The first 10 rows are patterns. Each new row is the sum of 3 different patterns, raised or lowered, with some noise. Before adding, each is slid sideways (what falls off one end comes back at the other) and multiplied by a number that may be negative. Names go in the order of the patterns.
(in the rows, 128 means zero)
Some rows, each with the names of its patterns after it:
[115 127  99 114 129 136 141 148 139 152 111 138 134  95 129 119 135 122
 105 142 139 136 134 123 144 135 140 156 128 122 118 114 102 126 119]  (2)
[127 120 153 173 122 147 120 149 151 116 176 105 126 141 145 140 136 180
 116 139 121 108  85 117 117 126 148 141 108 113 163 148 146 137 151]  (4)
[161  98 139 115 138  97 106 133 121 143 129 113 126 127 134 133 148 161
 132 125 120 133 138 107 139 154 137 139 113 106 129 115 140 154 117]  (0)
[182 146 142 123 129 144 112 150 136 127 156 127 109 121 142 130 146 115
 138 152 143 114 122 121 136 121 133 139 156 135  89 124 132 135 123]  (1)
[135 143 135 108 122 124 153 131 118 127 142  95 132 120 144 149 116 134
 119 134 129 127 174 171 158 146 103 135 150 111 132 129 152  83 122]  (6)
[142 152 127 106 123 143 101 102 145 125 131 117 122 114 122 139  94 130
 116 138 147 115 111 117 114  76 123 101  94 117 129 152 106 131 142]  (3)
[135 129 162 123 141 134 116 114 107  96 139 137 138 106 109 148 107 141
  78 118 159 112 112 125 122 140 158 143 132 118 133 141  98 140 151]  (7)
[132 132  94 133 160 142 124 145 134 114 122 113 135 140 120 124 136 135
 152 143 108 134 166 107 124 141 115 160 137 128 117 155 146 120 106]  (8)
[115 163 122 136 127 114 129 157 156 145 149 141 129 142 118 115 130 126
 116 145 122  78 122 100  99 120 152 125 107 109 109 127 134 112 139]  (5)
[134 120 139 147 133 132 147 108 122 121 103 108 130 135 145 150 131 139
 127 123 113 127 120 109 152 131 141 145 145 132 134 134 109 148 158]  (9)

New rows, each followed by the names of its patterns:
[ 86 102 105 122 140 121  78  78 101 103 114 164 124 136 112  90 103 115
  49  95 112 121  89 132  93 126 126  97 102  96 158 104  82  80  98]  (0) (6) (3)
[133 134 115 156 123 137 139 160 123 138 168 114  98  91  84 142 118 142
 125 128 160  81 117  78 105 156 145  99 146 107 137 139 139  84  96]  (0) (3) (7)
[148 132 147 137 125 142 109 155 134 131 146 139 158 120 153 150 103 141
 144 127 128 136 141 113 120 149 153 153 167 169 140 131 142 137 148]  (2) (8) (9)
[180 111 148 193 126 151 134 174 120 171 130 110 139 112 108 135 196 171
 126  92 134 119 159 118 220 168 183 139 139 163 118 169 217 205 216]  (1) (6) (5)
[145 134 126 110 125 128  86 122 117 130 105 132 125  84 121  93  93 116
  99  75  94  92 135 124 115 125 127 113 117 157 148 114  94 118 161]  (6) (5) (9)
[118 122 142 138 122 120 111 108  97 103 115 110  75  90 112 108 116 161
 121 117 132 135 129  77  95 108  97 127 105 131 131 123 126  99 124]  (2) (4) (9)
[118  92  99 109  86  89  89 102 110  98  86 132 129 128  91 129 117  86
 115 153 121 122 134 134 138 131 156  85 106 106  96 130 108 121 101]  (4) (5) (9)
[129 102  99 146 160 122 109 148 117 137 119 110 142 108 147 146 115  69
 108  98  64 134 143 142 130 150 136 123 135  98 119 130 165  94 123]  (4) (5) (9)
[161 160 145  77 153 137 150 129 109 132 124 175 141 179 132 165 150 125
 143 133 164 120 123 111  92 145 152 187 170 217 186 106 147 144 122]  (4) (6) (3)
[110 116 122 130 166 150 138 137 165 127 116 144 163 147 126 165 110 166
 141 129 160 152 121 164 131 137 142 124 160 112 173  70 123 175 144]  (6) (7) (9)
[134 150 125 129 172 191 192 133 125 162 128 148 103 142 173 159 114 149
 154 173 199 202 181 179 159 184 128 151 178 151 169 187 128 191 170]  (2) (7) (5)
[120 113 106 117  86 131 102 114 182 122 111 113 125  74 126 112 148 117
 133 145  89 134  99 104 112 116 130 122 126 111 151 114  89 120 168]  (2) (1) (9)
[174 123 170 117 116 139 117  99 109 114 134 140 124 142 162 136 130 158
 163 136  97 142 115 117 134  98 133 158 139 124 124 141 122 128 126]  (0) (3) (7)
[102 103  97 118 102  96 111 106 131 113 100  81 120  74  89 109 129 126
 121 103  77 101 116 110 107 127 121 113 121  75 126  99  86 104 106]  (0) (1) (7)
[114  91  98 156 124 147 104 147 153 146 128 133 119 129  95  98 146 137
 132 116 108 105  84  90 122 103 157 112  93 173 122 146 133 192 154]  (1) (6) (9)
[115 119  91 125 109  88  80  71  92  58  90 155 115  90 119 108 102  81
 107 110 103  92  88 116 104 111  98  86 117 136  91 122 112 102 115]  (2) (6) (8)
[126 166 202 169 147 152 137 101 141 136 174 157 139 170 122 130 150 142
 181 201 165 139 134 154 150 151 109 137 142 147 173 157 153 137 133]  (0) (1) (6)
[ 74  97 116 117 161  95 103 143 119 166 106 129 155 144 102  99 162 148
 127  99 118 116 129 117 115 124 101 127 136 134 123 149 116  85 136]  (2) (6) (3)
[154 161 176 141 110 125 170 132 133 167 114 197 155  83 131 162 158 136
 105 120 112 106 143 143 135 166 139 117 119 119 102 139 119 116 148]  (1) (7) (8)
[128 105  91 120 132 113  76  97  89 117 121 111 100 118 126 115  85 124
 107 117  99 140 114 138 118  55 109  88  88 104 136 132 106  97 123]  (1) (3) (7)
[ 86 103 102 130  92 110 148 108 130 159  77 139 157 106 154 133 114  76
 112 140  90  86 107  87 143  90 107  80 119  95  86 170 126  91  87]  (6) (7) (5)
[ 62 137 129 133 170 177 143 126 170 124 121 125 131 115 100 127 150 152
 134 163 136  91 131  89 155 120  98 130  80 154 158 130  95 139 167]  (4) (3) (8)
[177 154 121 187 129 126 153 175 163 154 180 137 153 140 132  80 131 145
 149 157 164 125 124 180 118 156 142 150 128 131 183 186 143 170 167]  (4) (3) (8)
[119 130 143 101 156 147 137 120 143 158  99 126 145 107 173 127  96 122
 117 158 152 114 139 137 134  80 120 107 141 138 173 157 162 140  81]  (4) (1) (9)
[176 131 145 101 171 160 150 157 150 152 173 158 145 120 155 151  86 131
 144 144 147 137 172 116 112 147 120 152 161 133 147 114 147 166 108]  (4) (0) (8)
[128 123  72  66 112 106 152 107 110 159  94 155 127 139 126 149 122 101
 168 134 130 134 171 155 150 128 131 132 148 143  76 125 107 129 121]  (4) (6) (5)
[154 156 192 136 180 152 158 153 175 156 145 169 135 158 161 168 181 179
 156 159 128 170 161 144 162 160 175 126 130 171 163 170 205 165 181]  (2) (0) (1)
[122 148 156 138 142 161 115 130 142 160 118 151 119 134 149 150 107 126
 154 150 136 124 156 151 125 134 143 154 100 152 185 163 161 144 152]  (6) (8) (5)
[108  85  59  82  54  69  80 118  79  87 122  79 104 128  73 112 158  99
 126 114 112  80 104 102 125 139 103 106 104  97 121  64  94  90 121]  (0) (1) (5)
[150 141 155 119 148 154 177 185 168 114 127 140  89 128 125 104 141 188
 175 104 173 168 146 192 119 109 171 178 107 127 194 169 161 139 163]  (3) (8) (9)
[111 116  80  61 111  97  83 123 147 115 108  86 100 116 108  96 127  78
 150  65 132  93  99 116 118 139 117 138 138  91 108  94  98 117 101]  (2) (0) (5)
[ 86  87  97  81 116  93 133  88  98 121  53 126 127 119 109  90 129  86
  73 112  56 102 101  51  96  98  90 139 117 135 112 123  86 139 133]  (2) (0) (9)
[105 184 118  92  76 117 118  84 132 121 128 129  96 105  92 106 105  86
  65 130 122  98 123 104  93 120  62  91 110 136  77  65 108 133 115]  (1) (8) (9)
[166 141 164 183 132 167 129 132 117 123 145 157 183 188 144 147 206 187
 178 205 187 162 142 156 171 127 131 168 167 176 165 191 149 135 179]  (2) (4) (7)
[106  76 108 103 129 118  93 114 109  57 117  85 162 122 118 117 120 142
 142 120 161 171 160 118  91 130 141  93  91 108 145  72 109  90 147]  (0) (6) (5)
[129 150  98 138 156 100 121  72 144 164 109 106 121  82 110 116 138 132
 117 134 120 113 128 109 126 134 163 130 133 130 116  90 106  66 162]  (0) (1) (7)
[131 174 143 145 174 136 143 126 124 125 134 136 133 161 161 105 146 159
 115 122 131 156 129 169 135 134 168 170 158 137 143 126 122 115 129]  (2) (3) (9)
[107 149  91 109 130 141 139 123 152 124 148 152 136 157 179 162 152 118
 136 145 111 132 153 126 113 103 108 149 122 102 124 107 152  96 129]  (0) (6) (5)
[178 146 143 152 167 155 157 122 137 169 147 132 171 189 127 130 122 171
 145 134 139 155 173 155 110 130 160 152 175 182 135 187 118 154 111]  (0) (1) (7)
[ 96 116 140 127 101 120  93 101  82 104 130 106  89 110 119  84  84  94
 126  88 106 122 101  93 120 102  96 144 122 111 122 121 119 112  98]  (4) (1) (9)
[ 84  66  60  82  84 109 106 100 102  78  91 111  73 116  95  94  73 107
 110 112  93  68  82 114  77  89  63  87  63  88 103  97  95  81  74]  (0) (5) (9)
[151 136 164 131 160 177 132 194 170 129 155  98 160 177 104 178 124 174
  98 143 131 144 158 136 147 134 140 138 115 142 149 116 167 114 143]  (2) (0) (6)
[160 122 165 164 190 194 199 173 116 136 176 138 135 175 201 112 136 174
 172 130 134 142 158 194 137 121 151 160 143 178 115 191 180 128 144]  (0) (6) (8)
[131 137 144 127 201 179 152 129  96 122 153 111 115 132 183  67  81 124
 125 112 108 143 111 155 111 105 115 128  87 148 115 176 176 121 151]  (6) (3) (5)
[107  70 114 124 148 132 181 131  58 104 109  82  90 131 155  48 130 122
 120 123  98  89 119 132 103  98 134 104  70  98  98 105 128 112 116]  (1) (6) (3)
[109  92 129 113  97  91 107  49  85  97  83  95  85 117 116 116  93 119
  97 126 127  46 100  83 133  73  62 114 146 117 117 118 126  91 104]  (2) (1) (8)
[179 144 124 151 146 125 138 137 154 104 130 132 144 143  94 136 132 166
 157 137 131 154 120 121 151 145 141 120 133 133 130 126 153 174 173]  (2) (6) (3)
[143 152 120 112 103 114 108 144 123 109 144 101  96 128 117 107  94  95
  98  96 119 112 154 120 138 122 140 122  87 110  70 147  88  93 129]  (3) (7) (9)
[126 131 107 128 116 107 150 176 110 135 117 135 165 117 143  85 124 103
 114 113 125 169 104 148 101 115  79 102 109 103 126 102  97 116 139]  (2) (4) (8)
[ 88 115 117  46  64  73  60  56 109  71 113  92 103  63  95  71  53  69
  90 101  55  85  85  91 105 111 105  95  58  70  72  86  86  65 117]  (4) (0) (9)
[ 99 104 102  53  78 108 109  66  65  95 116  85  85 114  72  54  80  90
  93  94  92  81  73 102  93  89 114  88  89  41  91 110  80  87 135]  (4) (1) (8)
[128 131 162 134 129 155 155 108 129 140 132 157 126 111 158 140 136  80
 142 102 154 130 115  96 119 127 108  91 129 119 111 143 153 158 135]  (0) (8) (5)
[143 118 152 137 187 221 171 168 182 138 184 175 150 147 140 174 109 131
 168 160 162 136 151 168 135 142 141 173 189 123 200 120 152 170  95]  (4) (0) (6)
[ 92 137  92 135 110  74 136 145 131 117  84 105 135 122 101 114 128 131
 110 105 148 102  75  98 124  63 128 154 144 138 103 116 110 146  59]  (3) (7) (8)
[177 184 172 178 145 165 162 156 131 133 198 136 143 151 178 115 135 138
 153 176 147 163 130 147 130 145 150 163 189 136 151 143 155 141 134]  (1) (6) (8)
[102 158 148  98 143 132 122 113 183 151 133 169 141 186 120 138 135 121
 158 141 170 160 139 181 145 128 137 142 156 133 138 144  97 114 107]  (2) (6) (3)
[151 127 125 137 115 158 158 118 111 102 161 147 114 140 154  88 110 158
 135 138 136 131 118 101 105 121 140 162 130 119 159 108 165  79 111]  (1) (7) (5)
[106  83 116  65 140 108  80 109 104 122 116 166 114  96 119 109  70  64
  89 167 127  71 199  69 113  99 145 107  87 108  96 137 109  65  21]  (4) (6) (7)
[164  85 106 124 151  54 132 147 157 154 126 132 112 121 106 119 107 135
 107 147 120 149 161 100 130 104 116  98 112 169 158 156 135  75 123]  (6) (8) (9)
[134 196 140 165 139 140 204  97 168 157 194 129 182 180 205 169 137 201
 165 151 119 130 139 169 164 167 186 127 128 174 139 159 157 131 173]  (4) (1) (8)
[109 167 124 141 139 133 119 132 165 144 150 139  98  99 120 146 163 144
 114 132 123 115 158 138 142 114 129  99 133 106 119 102 101 146 116]  (1) (6) (5)
[122 147 155 162 196 166 157 154 139 142 120 142 171 147 157 181 168 167
 149 140 130 124 120 157 157 135 126 109 146 133 159 106 128 172 151]  (0) (6) (7)
[128 152 137 115 108 126 155 141 117 150 130 138 144 122  96 124 116  97
 127 124 114 108  99 121 121 109 117 148 134 139 125 150 131 104 154]  (2) (8) (5)
[ 58  56  72  63  64  91 110 106 101 104  67  63  52  76 159 102  98 122
 101  77  98 158  99 109 112  70 118  97  97  65 106  98  86 112 130]  (6) (8) (5)
[129 161 109 131 139 144 108 100 160  91 135 159 161 115 132 170 148 147
 145 121 150 171  99 167 130 132 162 124 125 139 198 125 146 195 143]  (4) (6) (3)
[117  80 130 136 144 139 194 134  99  88 122 122 148 144 152 156 157 124
 155 132 127 153 154 150 175 144 129 161 147 119 152 119 136 135 173]  (1) (8) (5)
[146 150 152 163 148 148 124 125 115 128 121 132 131 141 114 123 161  93
 144 122  91 142 128 113 160 142 143 159 156 153 119 102 149 108 112]  (2) (7) (8)
[132 147 113 112 146 116 168 135 131 112 123 157 122 159 109 156 182  82
  93 117 107 129 135 104 111 144 151 135 131 145 147 116 159 174 132]  (6) (3) (8)
[119  94 117 104 119  83  86 121  99  56  78 117 109 121 132 120 137 140
  63  91  82  42 103 102 123  87  62 105  84 117  65  83 184 107 107]  (2) (1) (7)
[126 143 107 126 101 121  76 102 144 113 118 109 114 120  74  81  71  79
 119 105  78 106 121 122  99 154 106 100  97 102 111 104 112 115 109]  (6) (8) (9)
[141 118 124 145  76  91 139 168 131 142 110 138 147 104 138  95 116  95
 153 123 145 186 116 133 113 106  74 126 156 138 143 150 105 115 158]  (4) (6) (9)
[148 104  98 154 169 146 140 169 135 146 161 134 137 135 152 141 121  79
  98 114 119 131 145 162 137 120 134 114 140 112 138 112 147 146 133]  (3) (5) (9)
[113 152 128  89 135 140  78  70 123  87 115  92 118 121 133 143 107 120
 103 112 150 108  77 143  86  92 133  75  99 137 102 135  94 103  99]  (3) (7) (8)
[161 181 170 177 189 206 191 196 179 212 172 155 174 186 201 159 171 198
 196 193 176 184 210 187 203 206 183 204 148 178 154 195 139 158 188]  (2) (0) (6)
